The rows of a group lie close to one hidden flat surface of 11 dimensions, which may be shifted away from zero. Surfaces can cross.
Some rows, each with its group after it:
16  13  -17  21  -1  44  -14  22  27  -29  -14  -15  19  19  -57  -10 => zez
-33  3  38  16  24  44  4  8  -19  -2  -12  -9  34  6  -38  38 => zez
10  17  -4  -34  -34  16  -3  -23  -21  -49  2  1  1  -11  14  -4 => surad
4  16  -28  -27  -27  -38  -9  41  11  67  54  8  -12  -18  -20  -42 => tegem
-70  -1  -6  -33  -21  39  -26  -27  -17  3  21  -59  45  37  7  -1 => fug
-78  30  -53  -25  2  20  -13  1  14  -29  21  21  8  0  -7  50 => surad
-2  -6  -3  28  26  -3  -30  -13  0  -34  -5  -29  -53  15  -26  -14 => fug
1  11  -14  -5  18  -67  -2  7  31  26  7  -35  -20  -4  36  2 => bub
31  5  -1  16  -25  -45  -40  -14  -2  8  -16  -49  -9  -2  -18  -49 => bub
40  10  -30  -2  33  66  2  6  30  -51  20  -36  -17  -11  17  -19 => bub
52  -15  -63  5  -55  37  14  20  -38  2  25  -18  7  -13  -10  -6 => surad
-22  -59  -21  11  -17  29  13  18  -1  26  -18  60  5  -7  -37  -8 => tegem
-1  -25  37  -37  -26  11  26  36  -18  27  21  30  -9  -2  -41  -27 => Dak
-16  -1  -8  -26  -14  0  12  17  -24  49  69  -11  -12  30  15  -9 => Dak
-2  -26  23  -1  -19  43  1  11  -24  -19  -28  9  14  -32  -28  -16 => fug
-2  33  -13  -14  9  32  -5  11  12  -25  20  -4  5  -15  0  1 => surad
6  -45  9  -21  -30  21  7  -16  -16  -6  -21  -2  7  -15  36  -37 => zos
10  -26  48  -15  14  -12  24  -23  -22  -37  -14  12  -42  7  -5  18 => bub
-27  -37  -49  -9  -15  -21  24  36  9  35  29  27  -39  11  30  -3 => Dak
40  11  -12  5  0  -1  21  26  24  -12  -5  22  -2  2  -22  10 => tegem
-18  41  -5  2  -10  -100  19  58  23  13  -3  32  -36  -7  31  32 => vok
25  23  16  -25  -13  -65  -8  4  45  -18  -14  -7  -22  27  -12  -31 => vok
-4  -23  -9  17  -3  -13  6  -35  -30  49  3  19  19  -1  47  15 => bub
50  11  -12  6  -35  2  -27  -23  -21  -16  5  -16  -7  -6  3  -50 => zez
18  -14  33  -30  29  29  -11  -9  39  -23  11  -47  -27  21  32  -78 => zos
1  -11  7  -10  -7  -26  -3  31  2  -3  -22  -32  -13  -63  -14  -15 => bub
34  -3  15  29  7  8  -8  -38  -21  40  5  15  27  11  0  -12 => Dak
-21  13  -57  -41  -26  21  15  63  13  -1  59  -33  -14  1  19  -5 => Dak
-3  31  -28  52  -12  -12  -55  -17  -34  35  12  -3  14  -6  -54  -3 => tegem
26  -60  -3  18  -4  25  -34  -64  -9  24  -5  5  -10  32  -27  -74 => Dak
-36  -51  -21  -29  -16  48  20  1  -16  -38  -16  10  -9  -47  34  5 => surad
2  8  -36  13  -50  -55  -9  39  9  4  -8  28  -29  1  14  -26 => vok
85  26  29  5  -14  27  23  15  -3  -15  13  -42  24  44  -6  -13 => zez
-18  -21  -21  24  12  -25  -9  -7  4  29  9  -4  -25  32  30  -7 => zos
28  43  -30  28  -25  24  -5  -2  -1  32  -14  51  94  -25  -33  31 => tegem
-21  3  -39  -6  -5  -28  -1  -13  -13  35  47  7  -20  37  10  21 => Dak
-2  13  -38  -25  3  -11  15  21  -14  -16  61  -20  -61  -7  44  13 => zos
-25  -41  -20  -23  -6  -49  0  -20  52  27  -19  -19  -1  43  72  -32 => zos
41  44  -12  23  -7  12  -13  23  -35  -4  33  -16  -8  -28  -40  3 => tegem
-28  -15  2  16  2  17  15  27  -33  -6  -1  -10  -10  -19  13  31 => fug
1  19  9  29  20  -11  18  14  -49  25  30  13  -13  -23  -6  56 => tegem
-16  25  39  6  24  -2  0  15  -22  39  40  -32  9  22  1  11 => zos
42  -38  -12  4  -8  37  18  24  34  -22  -19  -23  -7  25  3  -41 => zez
13  1  21  -47  -28  -29  8  -14  7  27  12  35  12  8  -11  -25 => fug
26  17  12  -12  -12  -18  14  19  -29  -24  9  -11  -26  -31  -19  20 => tegem
10  -32  25  17  23  -38  23  -29  -32  27  -5  42  -29  -6  11  30 => Dak
-15  7  15  -8  -9  9  5  -3  -27  27  -4  0  51  -36  4  24 => tegem
22  14  22  -6  7  -12  -14  -45  7  -29  1  -24  -10  54  -6  -9 => bub
2  -8  -65  -21  -4  5  -8  -34  12  -58  -20  20  -21  -61  7  17 => fug
-31  -45  39  -16  -7  22  -7  9  -20  18  9  -1  -20  17  -33  -44 => zez
-4  -27  35  2  11  10  0  -3  -34  27  18  -11  -17  0  -7  -21 => bub
-26  -6  26  9  17  -24  -5  1  -23  -20  1  -46  -44  17  0  17 => zos
5  -2  32  27  -26  3  -1  59  -19  26  -14  6  5  -35  23  -51 => vok
-20  5  4  16  28  -19  -6  40  18  -39  -14  -22  -57  -21  -7  5 => vok
-17  13  19  11  53  7  -12  -28  1  14  18  -36  6  17  10  19 => vok
-10  -29  28  -17  -47  -2  1  5  -46  -44  -19  2  -36  3  -49  -10 => fug
56  54  -1  -11  9  -15  -7  9  21  -27  24  -40  -13  -6  3  -14 => vok
13  -4  -29  57  -7  -23  -18  -22  -36  39  10  45  -18  15  -3  2 => vok
-3  13  25  -28  7  -33  1  -18  22  22  15  -5  9  44  3  -3 => bub
24  16  48  -43  -30  -15  18  -29  -38  6  14  -23  28  12  23  6 => Dak
-2  -28  13  -12  -16  -22  26  3  -29  22  12  19  -22  7  21  7 => Dak
-10  -37  -24  -13  -59  16  -11  -31  -43  30  25  23  5  33  17  -40 => zos
13  -7  32  -3  10  -16  13  -5  15  -24  -46  7  5  -22  9  7 => zez
33  -1  -66  54  5  21  -16  0  7  -23  -12  25  -18  -19  -5  0 => surad
-10  3  -3  -4  -2  35  5  22  16  9  6  11  31  21  -46  5 => tegem
2  9  -52  56  -19  18  1  51  -37  68  31  26  28  -26  -21  23 => zos
42  14  12  -1  11  10  8  -23  -5  -37  10  11  -22  23  -15  7 => bub
23  6  12  -5  25  6  -23  -29  21  -19  -3  -35  -11  -4  4  -36 => fug
-31  3  39  3  10  4  8  -4  -24  -12  -27  -7  26  -10  -2  42 => fug
-12  18  -42  -1  -35  -33  -14  37  59  -44  -61  28  9  -25  -21  -3 => vok
-48  -2  -31  9  14  -13  -17  14  39  10  -4  1  -3  27  -21  6 => zos
37  37  -4  44  18  4  -16  -30  25  -18  -32  -35  49  35  12  18 => zez
-25  13  -46  -18  -42  0  -9  -29  11  -42  -37  -18  56  18  -18  54 => surad
-23  -5  -37  -5  -28  6  -19  -36  -31  -61  -4  -23  -24  16  3  23 => surad
-37  6  -19  -77  -41  -33  3  -44  -16  -37  11  -20  1  4  32  33 => fug
10  -3  -21  -12  -44  -25  8  34  -8  8  10  18  -17  -1  -28  -7 => zos
4  -24  -23  -27  8  -17  24  36  51  -2  0  -1  -29  -8  17  -13 => tegem
24  5  12  -9  19  11  39  21  -27  18  39  18  -18  -33  23  24 => bub
35  4  13  55  37  0  -10  -1  -24  4  10  -13  -39  -7  5  -7 => zez
-30  30  -20  13  -19  -28  -5  26  -30  -3  8  -37  9  4  -26  58 => zos
-25  22  -105  57  28  39  -29  23  14  28  18  -9  29  -57  12  34 => tegem
-8  -40  4  -53  -7  5  -9  -33  36  28  11  -9  9  34  -10  -57 => Dak
-8  14  -4  3  23  25  9  11  12  -14  -7  18  13  -30  4  24 => surad
17  -1  9  11  8  -68  21  -3  9  31  -10  2  -10  9  55  17 => zos
-31  6  -15  0  28  8  -23  -6  18  -28  8  -16  -29  15  -55  13 => vok
-38  38  -39  3  -11  29  -21  19  15  -4  9  12  41  12  -65  31 => zez
-7  12  -44  6  -11  -1  -12  29  24  3  18  15  -11  20  -47  -2 => Dak
15  -4  45  -34  -20  -5  1  9  4  -15  -3  -12  -11  17  -36  -40 => zez
-18  21  -6  -25  -12  -52  15  13  6  16  -7  20  15  -36  3  42 => tegem
-34  30  -11  -9  -5  4  -9  -4  -7  9  18  10  31  5  -26  34 => fug
25  -3  -22  14  -21  18  10  34  -7  -15  -8  24  -7  -27  -19  -1 => Dak
13  28  -36  36  23  -5  0  21  -2  20  23  -13  -9  -26  57  11 => vok
-25  -2  -16  -6  9  -46  9  16  15  -1  -5  11  -28  -7  -11  33 => tegem
12  13  -27  38  17  -3  -9  -4  1  -6  -6  -7  -2  -8  19  18 => fug
30  -4  -4  -42  -28  1  15  -17  2  7  26  48  -10  4  35  -39 => zos
31  -4  -3  1  2  5  -6  -7  -6  -28  9  -53  -29  1  35  -26 => zez
-45  -30  -15  -2  -22  -31  -26  -58  -28  -13  -26  -39  -1  24  24  16 => bub
25  -12  -41  31  -13  64  -18  -10  -34  -35  1  -14  -7  -26  2  -18 => surad
5  -24  -20  13  -6  8  -16  -43  -5  -17  -27  -5  5  -4  18  -8 => vok
-15  10  -5  -3  -12  -7  -7  -36  -22  -12  -14  13  20  -10  -1  34 => fug
-2  -42  17  -15  -38  11  19  -10  -39  -14  -30  -7  19  1  -26  19 => surad
0  -6  -4  -6  -33  5  2  -18  0  -3  -29  20  42  11  -5  8 => zez
3  17  -18  -57  -29  -38  -2  5  41  -37  -3  -22  -11  8  -14  -6 => bub
-37  -28  26  -24  39  -20  -6  -67  -26  41  29  32  -24  -3  11  9 => fug
-20  46  -42  3  21  -2  -14  23  38  -24  22  21  -20  5  -29  23 => surad
-47  -47  -1  -43  -28  71  7  13  -9  -17  -6  2  21  -22  -19  -20 => surad
-10  -17  0  0  13  -6  -10  0  4  10  20  -9  -35  30  -29  -19 => Dak
-5  39  -26  -14  -9  0  1  3  0  5  36  -3  14  15  3  27 => surad
-47  0  36  5  15  -16  0  24  12  10  -24  10  5  -5  -14  10 => vok
23  5  32  -22  -1  -12  22  2  47  -4  -36  -2  44  20  9  0 => zez
1  -14  29  -9  -12  -34  -5  -15  -33  16  14  -17  -29  15  -5  -11 => bub
8  -30  -46  4  30  1  -9  -54  43  -23  -25  13  -14  0  -1  7 => vok

New rows, each followed by its group:
12  11  51  27  -8  -26  2  -5  -48  -27  -39  15  -8  -29  -11  24 => vok
40  -5  -35  2  -45  -13  9  -4  -16  -59  -38  -20  -1  -7  -32  36 => surad
-26  17  -7  -34  -42  -1  -34  -21  -14  -1  17  -15  19  17  -21  -26 => zez
-5  6  -31  -7  -22  4  -10  -14  -23  0  17  30  -3  -10  -28  10 => fug
-4  -52  9  22  2  43  33  3  -19  17  -37  33  35  -24  24  19 => zez
16  54  32  43  7  -12  -25  -4  -3  -1  -30  -12  47  -5  0  8 => vok
-4  18  25  5  5  16  -31  -21  -14  -5  22  -44  -2  44  -17  -27 => zos
39  -20  18  -13  -36  7  -2  -17  -4  6  -11  -29  19  23  31  -58 => Dak
25  0  -29  38  19  30  -10  -17  -7  11  1  29  9  -25  -14  4 => vok
-21  62  15  -33  -2  8  -14  -13  -11  -28  36  -27  16  22  -9  25 => surad
7  -11  -18  25  21  -23  12  -13  22  43  -21  32  24  -21  42  16 => bub
-17  -15  49  -42  20  -40  6  -40  -5  -47  -24  -26  -41  -8  15  16 => fug
-70  -20  -24  31  1  33  -20  9  -6  15  -9  -25  28  33  2  15 => fug
-9  -11  -59  10  -16  -45  -25  -32  -21  -16  22  -38  -59  30  26  4 => bub
-11  10  -6  5  19  -13  -21  -17  13  14  20  -36  -4  38  4  -6 => bub
9  24  23  25  48  12  -10  22  13  25  11  -25  11  -22  -19  -3 => bub
2  -14  -26  34  -2  47  -28  -32  9  -36  -46  20  25  -1  -46  -4 => bub
17  -42  30  -8  21  37  -11  -68  -14  14  -26  34  19  -50  6  -37 => fug
6  -12  33  40  -22  -27  26  26  -42  -21  -48  -4  -6  3  16  38 => fug
6  -32  30  -22  38  -10  19  -17  -6  -32  -14  -9  -55  -51  32  1 => fug
-41  13  24  14  12  16  -6  13  10  -14  -36  -26  43  8  -17  32 => fug
53  -38  -32  9  -8  12  35  -9  5  17  2  6  2  10  78  -15 => tegem
35  -14  -28  33  7  38  28  23  -24  44  29  27  9  -26  30  7 => tegem
-3  46  -10  26  0  -11  -13  55  1  37  41  -1  -4  2  -8  -14 => vok
14  10  -3  27  23  -2  -14  0  1  21  15  -8  -13  -7  17  -16 => zez
-45  -39  0  -50  16  -10  51  51  50  -1  -23  28  -6  -44  9  28 => tegem
-37  -15  -68  6  -54  -1  8  64  -19  3  -19  -67  35  -42  7  42 => zos
-5  6  16  -21  -1  32  12  53  13  20  32  -20  10  2  -15  -25 => Dak
6  26  -2  0  -26  -13  -27  8  7  4  9  -15  4  24  -17  -35 => vok
-45  1  -16  -25  -37  -37  13  27  -30  16  28  -14  -10  15  -4  36 => zos
33  -10  14  -20  12  3  10  41  56  -23  -14  -12  -26  -9  -16  -47 => zez
-3  -11  62  -41  -16  -25  14  -17  -8  -30  -28  -47  7  12  33  -7 => fug
36  8  17  -1  -11  -38  20  13  16  -55  -45  -61  -10  -1  66  7 => fug
32  50  -23  -6  7  -4  11  -23  15  -32  12  20  13  14  7  48 => bub
22  -22  -10  9  -7  20  31  18  -42  1  14  -24  -11  -23  15  26 => surad
-11  18  -9  -2  -18  10  -10  -10  -46  -34  23  -57  -6  31  -31  39 => surad
13  1  -25  -37  13  14  12  -40  4  22  29  -5  29  -24  34  15 => Dak
4  19  -27  5  9  9  25  23  -8  16  17  11  18  -37  19  47 => tegem
14  12  -1  -13  -10  0  17  9  -24  2  36  -15  -8  24  3  20 => tegem
5  -34  -15  7  -17  -12  10  3  -23  63  27  26  -9  2  18  -22 => tegem
47  -10  22  53  14  30  -6  -32  -77  -15  11  22  -47  -31  24  -13 => surad
-17  62  -15  45  -8  -6  -24  41  -28  9  21  -42  14  -13  44  13 => vok
33  26  6  34  35  -8  15  26  7  -47  -1  -28  -39  18  -21  42 => zez
-4  -6  -2  -27  -27  -17  10  20  -4  -59  -27  -12  -33  -40  10  2 => vok
5  10  -19  -32  -62  20  -6  -30  -24  -14  5  55  25  -7  6  -17 => surad
0  -13  -55  21  -17  -17  -5  -40  4  22  -21  76  24  -2  -7  28 => vok
0  2  62  6  29  -36  4  -13  -29  -14  -3  7  -46  -1  -31  22 => fug
2  8  -27  10  -13  -20  -25  -38  25  -3  -30  30  23  14  -20  0 => fug
1  34  -22  21  7  14  -15  6  -3  -18  13  -28  9  19  -39  31 => surad
28  -16  18  -25  13  -29  -4  -22  25  -16  -1  -8  -42  16  -29  -29 => Dak
-50  -2  3  -12  9  1  -7  -5  -30  15  32  28  -23  0  -47  27 => fug
10  17  -17  -28  -48  -8  -12  24  -16  -27  29  -44  -27  2  14  -37 => vok
-29  24  75  -49  -18  -8  11  19  -15  4  13  -15  22  32  -53  11 => Dak
-16  -25  -26  17  15  -19  4  -13  -7  -36  -13  -2  -52  0  23  29 => surad
-42  -22  24  -4  -8  29  -4  -13  -8  -49  -58  17  25  -11  -60  31 => surad
27  9  -2  9  19  -5  9  42  61  22  -18  35  16  -15  -38  -14 => tegem
13  33  -27  30  31  -10  11  58  26  20  35  41  -29  9  -64  30 => tegem
0  24  49  -20  -25  -24  21  44  -69  -35  42  -42  -60  13  -28  26 => fug
-4  8  21  -21  21  36  -7  8  -2  -9  26  -30  -2  -4  -45  -7 => Dak
-7  0  28  -14  -5  6  8  53  -9  -4  12  -33  -19  -12  -40  -9 => zos
-8  6  25  8  -15  2  -4  -7  -34  -18  -13  -27  12  12  0  17 => fug
17  4  -1  21  -7  -15  -15  4  -25  18  20  -2  -26  8  -33  -13 => tegem
-14  23  -4  -6  9  -27  -20  -17  18  -35  3  -21  -29  37  -9  5 => zos
30  32  7  -22  -40  -54  14  -18  -19  -28  -4  34  -8  12  -16  33 => surad
15  -12  -46  34  -17  -15  6  -11  -18  -11  -18  -10  2  13  -7  48 => surad
4  11  0  5  -6  -2  -7  -14  -14  -32  -6  -5  -10  11  -20  17 => surad
6  16  19  -44  -30  0  -1  9  0  -66  -32  2  -3  -59  -38  -5 => zez
-36  -10  -14  -11  -16  -15  2  30  10  21  1  -34  12  11  6  4 => zos
-15  8  23  -48  -3  -10  23  17  -6  -18  14  -9  -11  -10  -19  28 => Dak
4  5  27  -12  15  -36  7  -13  15  0  -12  15  -11  -2  -5  6 => fug
1  -12  50  4  54  -19  7  -25  3  20  3  -17  -20  14  7  6 => Dak
-36  0  31  -3  -14  -5  27  34  -50  27  26  7  1  13  1  36 => Dak
27  -14  23  40  -44  -34  -13  -38  -50  5  -32  20  4  39  -8  -9 => fug
6  29  25  -43  -24  -38  19  4  0  11  5  22  25  -7  -21  24 => bub
-53  -6  -39  8  43  25  -17  -46  -10  -3  2  36  2  -47  -11  52 => fug
-3  -18  29  12  -4  -52  0  4  -15  -16  -24  0  -54  4  13  -11 => vok
-9  -48  24  -55  -34  -20  35  -1  0  27  0  25  0  15  26  -20 => surad
5  -51  7  -9  -11  -40  30  -4  -2  19  -10  55  -40  7  19  -10 => surad
-42  -6  -41  28  -21  13  -27  7  0  -30  -43  -13  13  -19  18  0 => vok
1  -29  57  -6  -9  -18  13  -35  -44  -22  -30  1  -14  12  -5  14 => surad
-9  2  -20  -14  -41  -24  -14  2  -6  25  35  32  -18  51  -36  -25 => zos
33  -2  30  -15  -41  0  10  -9  -31  -30  -19  7  5  -6  -23  -3 => zez
43  10  -5  -16  25  35  18  34  -8  19  69  -36  -30  -27  17  -28 => Dak
13  -8  -37  45  -6  -56  -14  -27  -3  12  -39  27  -5  -17  6  20 => bub
31  3  -26  10  -21  -3  10  4  -7  55  28  31  22  6  31  -14 => zez
11  4  -24  -2  -6  -35  8  3  11  17  4  29  -6  -11  1  13 => bub
25  4  -55  24  1  -5  -3  37  29  58  49  47  -24  14  -3  -40 => zos
17  -16  -6  31  -19  -6  -5  19  -1  62  17  41  0  39  -26  -41 => Dak
-21  -13  -22  -45  -9  18  23  -36  -19  0  11  18  29  -28  24  45 => vok
1  17  -20  2  0  12  -11  -14  10  -6  -8  6  30  -10  -10  12 => vok
-44  -10  -17  2  -16  12  -13  3  8  -6  -16  -15  24  22  -6  6 => fug
-7  12  -8  5  25  20  -10  -21  -16  59  51  18  16  -6  7  -3 => fug
31  -24  19  -10  13  -24  -7  -59  0  -20  -22  -20  -24  -9  51  -27 => fug
53  17  1  -14  -15  8  -4  -17  -9  -26  9  -25  0  -16  9  -23 => vok
10  27  24  -7  4  -31  7  8  9  26  13  5  16  18  -19  14 => tegem
-23  -1  -45  50  22  0  -36  -22  25  23  -25  3  28  7  -11  8 => bub
58  -20  -42  47  -5  2  -10  -71  -66  -6  11  27  -34  -10  11  15 => vok
15  -7  -9  17  14  -10  26  20  -4  -2  0  24  -23  -11  -4  31 => tegem
-13  10  33  30  30  22  -10  6  -19  -21  -13  -10  -5  -6  -45  25 => zez
-44  -25  -48  25  8  9  -27  -21  -24  53  47  23  -24  31  -7  -9 => fug
0  -7  38  -36  -10  7  26  15  -8  30  22  -2  18  17  -4  -5 => tegem
-26  33  -28  8  -29  52  -12  -10  -30  2  5  27  73  -6  -44  46 => surad
-28  7  -48  11  -14  2  -15  -40  -35  -51  -3  43  -29  -15  23  38 => surad
-32  -6  27  33  17  -39  -3  11  -17  4  -20  20  -32  -2  -8  22 => vok
-30  -2  -10  32  -14  34  -36  5  9  -35  -39  -56  29  36  -21  -13 => fug
33  7  -7  -38  -39  -77  2  34  23  15  -2  24  -36  -48  -25  -36 => tegem
14  14  7  38  -8  -13  -33  11  -2  10  -1  -13  -14  21  -11  -44 => vok
9  -21  51  4  -11  9  9  20  -26  -47  -52  3  -18  -57  -15  -12 => vok
-22  3  18  -22  9  -42  -5  -16  4  6  21  -20  -28  48  -7  6 => bub
-3  -12  -23  -31  -30  9  -2  -11  7  -6  -4  -6  21  -11  25  -21 => vok
-4  -13  -21  14  -32  -22  -12  21  1  -1  -27  -61  11  7  -2  -9 => zos
